The same things were measured in two ways. Each way mixes the same 12 hidden numbers, adds some noise and spreads widely along 7 directions of its own, which tell nothing about the thing.
In the rows, zero is written as 128.
Some things both ways: the first way, then the second way.
[ 82 122 136 161  88 129 127 173 117 134  98 111 148 136 162  77  57 144
 209  86 184 133 207  71 133  77 123 119  94 147]
[104  94 122 120 141 164 112 119 124 124 107 180 132 173 186 163  88 125
 120 154 151 112  98 113 114]

[ 88 143  53  98 166 157 150 170 104 153 158 119 121 159 114 107 171 158
 169 141 161 142 132 145 120 134 114 118  93 116]
[153 149 159 150  81 117 113 167  97 180 156 125 172 165 155 169 113 119
 110  51 164 108 119 101 187]

[109 136 105 166 129 144 112 144 103 143 146 103 132 148  86 120 115 147
 154 128 150 130 139  96 147 142 118 160 161 104]
[131  98 119 171  81 146 144 151  99 162 125 106 181 179 136 165 135  95
 128 118 113 158 147 127 198]

[165 140 149 166  97 150 138 133 126 131 122 115 155 176 134 140 121 129
 120 118 133 100 114  94 133 120 138 142 164 141]
[121 154 114 144 114 114 187 134 120 133 105 154 139 104  79 101 145  90
 107 155 126 139 127 170 143]

[138 112 147 149 122 160 133 128 148 147 103 125 124 172 169  99 100 118
 203  96 195 135 151 103  94 106 155 116  94 145]
[159 105  91 135 124 150 153 138 148 100  91 134 123 135 152 135 137 142
 145 129 171 121 148 103 134]

[103 163 111 107 125 121 155 164 182 132 147 120 107 143 128 135 142 144
 171 132 150 135 127 141  85 134 136 133 150 121]
[111 179 137  57 101 152 193  98 103 113 127 114 103  31  97 119 139 186
 139 128  45 143 189 175 140]

[205 132 133 155 173  84 139  87 184 172 161 132 102 156 107 131 127 138
 115 173  99 136 105 207  57 153 134 179 165 153]
[142 100 117 128 101 126 103 131 123 114 143 141 161 150 149 155 156 137
  98 122 126 143 143 127 139]

[168 125 194 122 107 161 189 102 163 144 136 138 110 153 140 106 104 101
 143 131 129 135 126 108 150 133 135 107 132 174]
[138  93 137 156 150  78 106  83 127  87  76 150 130 172 165 134 145 105
  66 176 176 120  85 111  85]

[158 134 129 144 142 155 118 111 112 165 137  96 152 127 142 139 102 134
 141 117 172 127  97 104 146 165 137 151 161 100]
[180  98  94 201 200 133 120 126 158 140  70 148 122 185 159 116 117  65
 157 155 210 113  90  65 125]

[177 111 179 153 122 108 107  81 157 147 156 118 119 102 106 123  98 143
 114 127 140 137 101 126 122 144 100 139 166 136]
[126  91 104 187 169 151 137 115 138 130  77 130 137 207 210 123 121  65
 122 145 187  93  89  78 180]

[162 102 151  95 120 150 130 151 120 152 102 134 129 129 198 113 105 167
 186 116 206 136 142  88  78 101 136 107 102 152]
[129 135 133 125 107 148 120 117 107 126 121 144 130 147 161 155  88 143
 155 101 119 139  96  97 166]

[117 128 135 137 120 101 138 169 162 148 166 164 116 195 156  90 154 177
 165 127  97 156 173 156  68 112 134 119 154 112]
[125 119 101 145 101  97 102 139  94 158 151 182 173 186 117 119 142 111
  94 120 133 151  94 157 107]

[162 107 191 176 105 152 151 142 201 200 140 144 105 139 155 108 137 145
 186  87 106 184 137 211  84 199 126  72 133 111]
[140 145 152 152 156 140  95 133 104 201 147 139 161 165 119 134 121 123
 132  94 109 151 102 121 130]

[187 140 133 119 117 175 146 100 159 147 150  99 131 118 123 123 105  76
 175 128 138 143  81  90 175 200 150 134 175  89]
[167  99 112 214 101  86 164 116 123  93  66 151 133 174 168 170 155 109
 119 144 233 118 127  93 140]

[123 113 122 125  89 147 119 118  81 128 118 114 166 135 165  74  78 149
 171 131 179 113 165  55 173 127 113 148 101  90]
[120 163 121 121  57  63 220 129 122  82 161 183 121 102 126  83  85 154
 118 166 187  89 149 138 137]

[195 114 129 185 110 121  70 112 176 157 157 115 101 132  90 167 124 131
 133 160 122 121 101 182  66 199 128 172 173  86]
[110 142 101 144 126 128 120 156 125 157 143 159 126 167 134 118 137 123
 102 113 128 138  67 111 151]

[138 144  77  95 152 128 176 172 141 129 138 108 123 157 135 125 174 166
 139 124  95 163 125 181 113 148 155 103 132 148]
[119 138 129 134  78  82 143 132  95 113 148 142 118 106 134 157 113 171
 147 122 130 132 118 143  75]

[122 100 107  72 170 164 177 198 140 156 157 137  95 144 171 153 166 141
 166 124 149 169 143 161  80 133 170  62  87 154]
[107 156 155 120  78 132 161 149 113 188 146 116 116 109 130 167 130 123
 141  96 109 127 134 136 183]

[164 126  65 133 174  86 105 145 126 125 139 112 135 178 124 137 168 167
 117 152 135 105 107 154  54  84 138 149 134 146]
[121 121 133  86 112  85 149  95 149 110 150 157 131 111 141 140 118 171
 129 166 127 121 144 136  95]

[149 112  82  36 107 211 222  91 121 132 164 118 164  75 156 112  79  63
 175 158 170 167 143  62 222 225 126 132  42  75]
[127 169 178 118 147 100  98 128  88 123 158 146 148 134 154  89 118 148
 109 102 113 125 106 139 133]

[140 133 104  78 126 102 125 170 128 111 117 119 107 143 156 146 143 194
 124 157 171  99 128 127  60  71 126 126 118 178]
[105 139 108 129 162 140 127 131 119 111  97 141 100 148 166 104 103 132
 127 122 137 118  52  98 111]

[114  84 123 122 135 183 135 111 152 119 117 124  93 181 161 116 128 113
 179  89 203 159 151 141  91 118 171  83  34 154]
[112 164 188 100 127 122 125 143  88 166 189  94 148  88 135 115 170 133
 124 118  46 145 184 186 161]

[ 60 155  94 147  99 186 173 173 143 115 142 113 119 185  75  86 173 119
 188  91 112 163 145 132 174 160 130  91 119 107]
[149 142 115 105 166 133 142 124 141 123  89 100 110 103 128 118 128 158
 148 101 123 121 115 108  96]

[173 112 163 149 197  83 173 108 187 175 157 137  87 149 117 144 158 141
 102 169  97 126 103 241  56 147 149 130 139 164]
[129 121 152  75 110 107 139  86 151 142 141 128 104 109 143 154 138 167
 100 151 120 124 162 119 115]

[113 132  94 188  97 159  75 127 172 136 128  83 116 157 115 117 124 114
 210  81 187 128 115 126 113 160 128 114 126  65]
[141 149 137 148  83 121 167 180 110 150 150 103 148 113  98 122 144 158
 149  86 137 137 163 157 104]

[ 77 138 140  76  96  96 140 183 159 145 195 168  83 129 137  75 143 183
 154 162  91 155 176 175 110 125  92  99 131 118]
[ 90 179 148 100 150  67 199  72 139 115 155 159 105  87 143  88 126 155
  75 181 122  76 133 132 133]

[170 118 126  87 148  81 133 120 147 128 164 128 140 116 171 132 106 140
 120 160 132 125 124 119 100 120 154 151 151 119]
[124 112  95 117 131 129 156 124 142 109  97 154  89 131 165 129 128 135
 165 140 168 117 113 116 123]

[175 114 119  48 155 151 173 150 213 143 154 142  81 134 179 146 156 110
 184 123 151 181 108 169  48 145 178  71  99 158]
[131 121 122 176 127 115  75 144  91 131 115 146 130 176 177 159 158 126
 109  80 164 128  68 122  95]

[159 157 190 122 101 113 151  99 135 160 142 147 161 137 169  72  80 158
 121 129 127 135 136 123 138 119 105 159 151 158]
[149 145 121 118 117 116 140 101 115  81 135 134 135  74 116 112 121 145
 145 141  92 135 155 142 121]

[ 77 141  79 115 135  91  99 187 107 128 166 130 102 162 103  96 160 198
 148 162 130 117 156 136  95  87  99 135 143 119]
[122 142 106  86 116 128 158 160 142 137 136 107 118 115 126 110  96 160
 145 100 112 120 103  98 133]

[121 123  92 140 133 146 148 163  90 112 118 109 141 200 143 128 122 149
 127 111 141 125 165  99 131  71 159 125 109 184]
[ 95 125 141  94  80 127 138 158 119 130 129 154 113 105 137 156 113 103
 132 140 118 132 110 159 142]

[128 117  91 125 155  70  96 132 112  96 119 110 122 175 130 127 164 211
 106 149 165  85 121 130  59  54 122 144 130 146]
[119 123 123 101 142 114 132 137 106 140 143 109 139 137 127  80 110 153
 151 122  92 147 114 144  90]

[149 124 115 113 132 137 189 158 152 147 142 157 114 197 151  89 151 153
 146 125  84 176 173 195  89 117 141  99  84 193]
[130 144  90  84 135 115 135 149 158  74 141 145 111  70 126 102 118 170
 143 128 119 106 113 128  83]

Other things, the second way, with their names:
j836: [177  96  69 178 198 153 103 162 126 157 100  95 149 158 111 100 147 101
 185 112 126 156 112 114  75]
j409: [142 149 105 181 173 163 137 197 117 183 128 113 122 161 137  76 112  86
 152  86 168 100  84 103 126]
j578: [131 110  88 111 131 100 189 138 158 118 121 130 111 105 116 105 134 125
 136 192 138 125 147 128 110]
j818: [154 161 119 113  94 124 152 142 140 142  96 137  79 120 119 138 135 133
 117  87 170 132  94  88 166]
j973: [126 157 180 128 152 139 131 108 103 158 106 133 110 116 147 125 138  96
 121 125 122 130 122 144 155]
j153: [151 113  77 157 148 131 157 141 146  97 113 140 133 128 150  92 130 104
 156 146 170 102 134 119 119]
j658: [157 153 158  80 140 111 142  74 119 158 133 147 125 116 135 145 102 153
 119 145 112 125 160 106 161]
j619: [162 124  84 160  81 149 193 184 137 135 102  86 118 133 133 152 146 152
 182  79 171 136 155  92 177]
j446: [121 134 131 124 113 109 160 143 127 126 134 125 137 112 120 124 136 136
 132 138 112 134 132 145 126]
j684: [115 133 141  91 110 114 133 147 119 130 115 156  98 100 113 138 115 129
 143 151 115 158 100 151 103]
j493: [131 128  92 124 123 122 147 146 127 119 118 169 129 155 162 133  69 147
 137 115 179  90  82  91 118]
j815: [122 138 135  93 110 120 134 123 147 128 117 166  90 121 148 160  97 143
 114 126 163 105  93  92 122]
j525: [138 148 141  68 130 110 177  99 139  55 122 156 145  89 156 103 105 173
 102 158 138  92 170 131 163]
j381: [120 134 112 113  85 169 120 101 145  96  85 173  55 117 192 181  85 120
 155 105 167 104  71  73 166]
j745: [142 128  97 160  87 133 154 155 157 131 119 158  98 141 138 121  91 100
 144 111 209  95  92  87 130]
j248: [130 123 137 141 110 175 114 153 116 178 142 137 143 164 170 161 132  99
 135  92 128 135 129 122 208]
j541: [163  79 102 146 209 107 141 121 155 128  62 119  90 171 160 118 121 131
 159 181 190 131 102  71  64]
j626: [124 154 144 120 127 140 138 138  88 185 144 147 147 133 106 121 119 116
 133 122  85 161 123 151 164]
j726: [141 115  68 172 123 152 159 166 146 107  62 147  78 143 144 129 104  92
 141 130 210 104  62  70 128]
j62: [148  88 110 122 142 158  93 114 132 119  81 138 103 151 142 155  98 144
 159 135 141 158  95  93  60]
j385: [121 137 113 127 110  95 172 133 117 101 132 161 117  92 103  88 124 122
 152 180 118 146 132 167 109]
j643: [130 155 109 121 116 135 205 160 149 113 109 112  85  92 134  91 118 158
 180 101 172  99 132 117 127]
j940: [134 135  53 164  78 144 174 210 104 129 131  82 158 125 101  93 161 130
 153  59 126 136 132 149 126]
j332: [ 96 121  91 181 141 121 183  77 117 133 112 143 127 138 129 129 144 127
 131 178 116 130 127 139  92]
j19: [118 147 118 128 223 168 133 132 108 149 117 130 158 122 126  78 149 111
 133 144  61 146 127 160 142]
j916: [144 150 105 164 123 116 116 155 123 138 139 152 128 126 137 123 125  79
 116 109 152  97  90 111 145]
j269: [126 127 148 149 147 134 116 128 128 167 111 147 155 196 149 128  95 103
 100 115 159 120  69  94 148]
j52: [143 135 107 109 129 123 167 128 140 100 111 107 115  70 104 120 144 145
 158 144  90 148 156 138 131]
j505: [120 170 145 117 129 104 120 161 136 151 141 159  87  99 145 114 111  99
 122  98 169  79  69 127 104]
j953: [123 129 115 123  98 149 108 132 102 161 129 118 128 112  84 155 122 139
 171 104  55 195 102 143  96]
j182: [117 137 139 102  98 129 146  86 154 112 141 139  85  84 172 179 108 172
 159 127 124 108 142 101 129]
j122: [161 145 132 129  83 129 123 157 107 186 142 117 180 124  69 171 184 144
 112  69  93 181 169 159 150]
j709: [121 111 124 106 117 126 124 142 133 104  94 102  79 136 187 129  96 128
 167 104 148 119  74  87 127]
j879: [ 90 144 144  95  75 134 142 150 104 182 162 143 139 172 146 123  89 155
 104  92 131 122  91 121 145]
j631: [136 128  69 159 121 160 125 238 117 141 123 166 170 143 111 101 130  44
 101 108 164 102  88 147 159]
j217: [105 148 131 133  59  92 133 100  84  75 162 164 107 116 174 112  95 129
 133 133 129 114 106 139 135]
j946: [159 139 126 128  38  98 108 125 101 107 137 163 136 149 144 140 100 126
 110  85 160 133 101 106 178]
j774: [139 127 102 137 130 129 187 170 167 138 111 115 135 125 107 106 133 131
 137 130 164 113 141 114 134]
j58: [149 115 107 152 187 139 140 124 134 110  89 122 150 118 122 113 146 106
 124 152 124 131 133 129 105]
j229: [133 118  54 107 185 143 149 132 149 151 130 120 111 130 104  82  88 146
 171 153  95 139  92  92  80]
j775: [164 154 132 194 175  92 200 123 110 180  97 134 144 155  79  88 168  86
 118 185 146 164 149 124 185]
j458: [129 101 123 141 145 136 110  75 109 108 126 123 147 129 137 149 113 141
 136 179  68 166 136 115 107]
j362: [141 183 119 119 127 132 154 161 116 195 127 139 107  98  76 101 122 110
 134  86 129 126  99 136 131]
j224: [158 138 117 146 146 149  98 162  90 115  99 156 162 150 115 119 148 127
 124  94 122 167 104 146 124]
j791: [148 161 116 164 120  92 165 158 112 129 115 150 136 112  98  99 138  76
  92 133 160 110 106 136 147]
j975: [147 141 104  81 109 146 125 175 133 150 119 136 141 100  82 132  93 128
 151  91 110 139 103 127 115]
j367: [133 155 123 114 189 147 134 124 148 135 121 133 103 106 170 120 124 130
 146 116 123  94 116  96 164]
j165: [139 161 130 101 171 174 124 178 132 203 134 107 143 117  92 125 116 119
 146  76  80 141 113 122 158]
j594: [116 116 126 126  97 131 143 151  92 130 175 113 185  97  87 132 142 154
 165 152  37 188 178 199  98]
j502: [145 145 131 142  97 126 130 155 118 186 162 120 164 158 124 139 153 130
 125  75 122 143 138 126 185]
j519: [117 177 114 106 141 139 114 190  94 181 167 117 141 123 113  99 150 128
 107  64  77 128 100 147 151]
j914: [131 138 113 130 146 136 127 135 149 135 147 154 137 111 167 137  99  98
 122 115 152  67 112 106 143]
j823: [134 107  75 106  69 102 131 118 126 112 122 165 110 141 103 145 137 167
 105 136 132 160 100 122  77]
j120: [ 93 136 170 105  87  74 116  94  79 108 172 166 123  98 123 132  93 147
 125 182  73 161 111 173  73]
j512: [116 122 122 127 135 105 159 134 136 164 143 122 116 131 128 122 118 134
 157 146 124 133 124 126 102]
j162: [132 107 123 165 154 137 137 111 104 124  95  94 123 133 131 145 165 168
 162 134 102 173 145 137  67]
j756: [119 151 115 173 175 165 203 170 122 143 123 107 136  95 113  85 144  83
 143 164 106 113 163 152 161]
j564: [150 137 121 123 189 161 152 100 133 124  75 114 109 133 162 130 127 170
 166 117 131 134 132  82 152]
j668: [136 166 128 112 147 139 165  98 147 124 112 160 108  81 117 135  93 141
 112 149 139  96 127  94 137]
j894: [121 134 126  82 169  88 158  99 182 124 106 145  87  91 136 138 100 158
 143 161 143  98  92  93  85]
j294: [110 115  83 149 164 159 187 130 121 112  83 153 102 132 148  99 134 121
 149 177 151 120 128 144 102]
j595: [129 110  79 148 112  99 122 126 146  67 144 149 144 155 183 110  86 143
 111 123 178  74  84  81  96]
j697: [134 141 147 187 141 131 151 151 102 138 141 124 153 141 142 102 133  87
 127 143 133 125 141 135 172]

Some of these things the first way, each followed by its name:
[120 130 221 103 111 143 150 145 120 175 140 175 138 149 203  64  90 161
 141 105 152 153 167 135 114  78 122 102 100 199] | j916
[130 129  98 119 129 135 144 168 152 129 107 112 101 169 139 126 174 177
 176 128 150 131 125 163  70 135 144 106 121 129] | j564
[171 134 136 113 134 116 140 166 170 137 148 111 145  88 126 173 142 135
 121 118 125 146  89 144  89 154 147 119 169 135] | j332
[116 142 110 144  88 129 137 112 120 125 120 130 129 188 122  44  99 154
 180 139 151 117 174  95 139  95  90 154 103 136] | j525
[182 120 129 139 127 156 185 114 118 136 128  98 155 136 137 142  88  92
 126 142 109 125 130 102 187 177 170 150 142 128] | j684
[ 93 151 137 101  83 128  97 121 131 129 164 133 131 131 154  85  95 188
 150 110 165 161 155 101 134 131  97 149 148 101] | j217
[127 124 100 151 131 155 146 127 155 118 136 115 113 162  71 123 162 109
 147 134 121 146 122 174 116 175 148 137 100 123] | j519
[ 91 153  83 167 104 118 129 160 113 129 137  99 152 143  74  67 132 164
 170 118  98 147 154 126 172 157  99 147 157  89] | j493
[ 77 165 141 170 103 135 134 166 107 136 127 128 117 213 107 107 159 173
 123 154 117  80 143 159 126 119 126 155 152 124] | j818
[145 125  67 151 162 184  90 150 135 165 136  82 121 144 123 191 149 134
 173  98 220 132  80 124  71 161 141 124 133  95] | j745
[143  93 153  92 139 161 192 108 104 116 130 124 132 129 140 112 114 121
 114 131 138 147 139 104 178 131 151 101  82 171] | j709
[122 125 145 125 167  48 123 176 144 173 169 141 100 115 129 115 148 224
 129 161  90 147 148 197  63 130 115 136 194 121] | j229
[126 118 112 121 107 191 136 111  93 142 114  94 138 131 160 127  73 130
 159 114 210 128 147  80 167 150 128 135  79 125] | j697
[139 139 122 161 136 124 123 146 124 149 122 129 119 206 143 101 109 161
 152 118 151 125 158 123  81  60 131 142 133 196] | j631
[153 124 121 128 105 150 144 132 140 143 153 123 127 165 163 118 111 150
 160 115 115 166 154 116 140 166 148 126 159 100] | j385
[150 123 142 159 129 120 167 104 111 157 164 138 173 133 108 110 119 122
  84 170  87 116 136 168 158 176 113 174 111 109] | j502
[135 137 136 161 112 162 140 183 136 152 126 117 147 160 138 146 138 144
 152  87 131 150 132 134 108 147 153 115 155 133] | j953
[202 128 151 151 169  98 191 135 152 171 125 123 120 155 122 147 159 161
  82 161  72 117 102 229  82 143 142 129 144 196] | j815
[110 152 126 129 117  87  79 137 132 133 148 127 125 147 132  93 125 181
 122 139 148 112 130 160  87  93 105 154 135 141] | j367
[183  84 156 105 125 161 207 133 170 125  90 107 137 111 189 149  92  93
 183  94 161 162 143 101 121 150 194  84  89 159] | j294
[108 154 108 149 109  96  86 158 148 158 172 115 117 134 125 117 120 184
 170 142 127 129 141 133 107 164 109 163 206  49] | j626
[163 130 129 149 124 155 150 119  97 146 125  95 126 162 120 146 140 154
 121 175 113  92 104 126 169 206 152 167 187  68] | j775
[144 128 174 114 107 111 165 147 136 159 134 141 116 153 190  93 105 203
 133 115  99 165 173 160 118 123 128 106 146 169] | j120
[136 135 125  58 175 116 189 147 123 154 164 133 158 106 188 125 110 135
 134 146 147 145 132 112 128 124 154 133 126 137] | j836
[174  94 173 109 143 173 190 129 192 169 146 148  96 155 182 126 150 116
 150  90 121 190 122 204  91 157 164  40  77 179] | j505
[100 110 155 180 120 135 125 143 109 131 127 123 119 185 117  81 115 144
 159 111 121 136 173 119 149 113 152 124 137 133] | j578
[178 155 113  74 208  72 216 179 159 204 192 154 115 138 157 136 163 183
 118 185  66 151 121 197  67 126 125 126 185 167] | j975
[192 132 189  73 147 126 209  88 110 184 157 169 157 127 186 101  95 154
  96 190 128 126 129 123 137 144 115 171 131 152] | j946
[164 145 155  87 138 133 137 141 136 167 145 125 152  88 177 160  82 136
 126 137 188 125 108 105  95 124 134 155 143 161] | j381
[ 86 147 125 147 157 120 141 149  91 148 108 114 138 165 120  92 146 182
 151 145 162 101 134 137 119 117 129 159 135 119] | j658
[132 190 157 117 130  63 141 172 133 196 153 132 132 107 151 110 106 202
 111 178 117  92 125 178  94 105  79 166 189 164] | j668
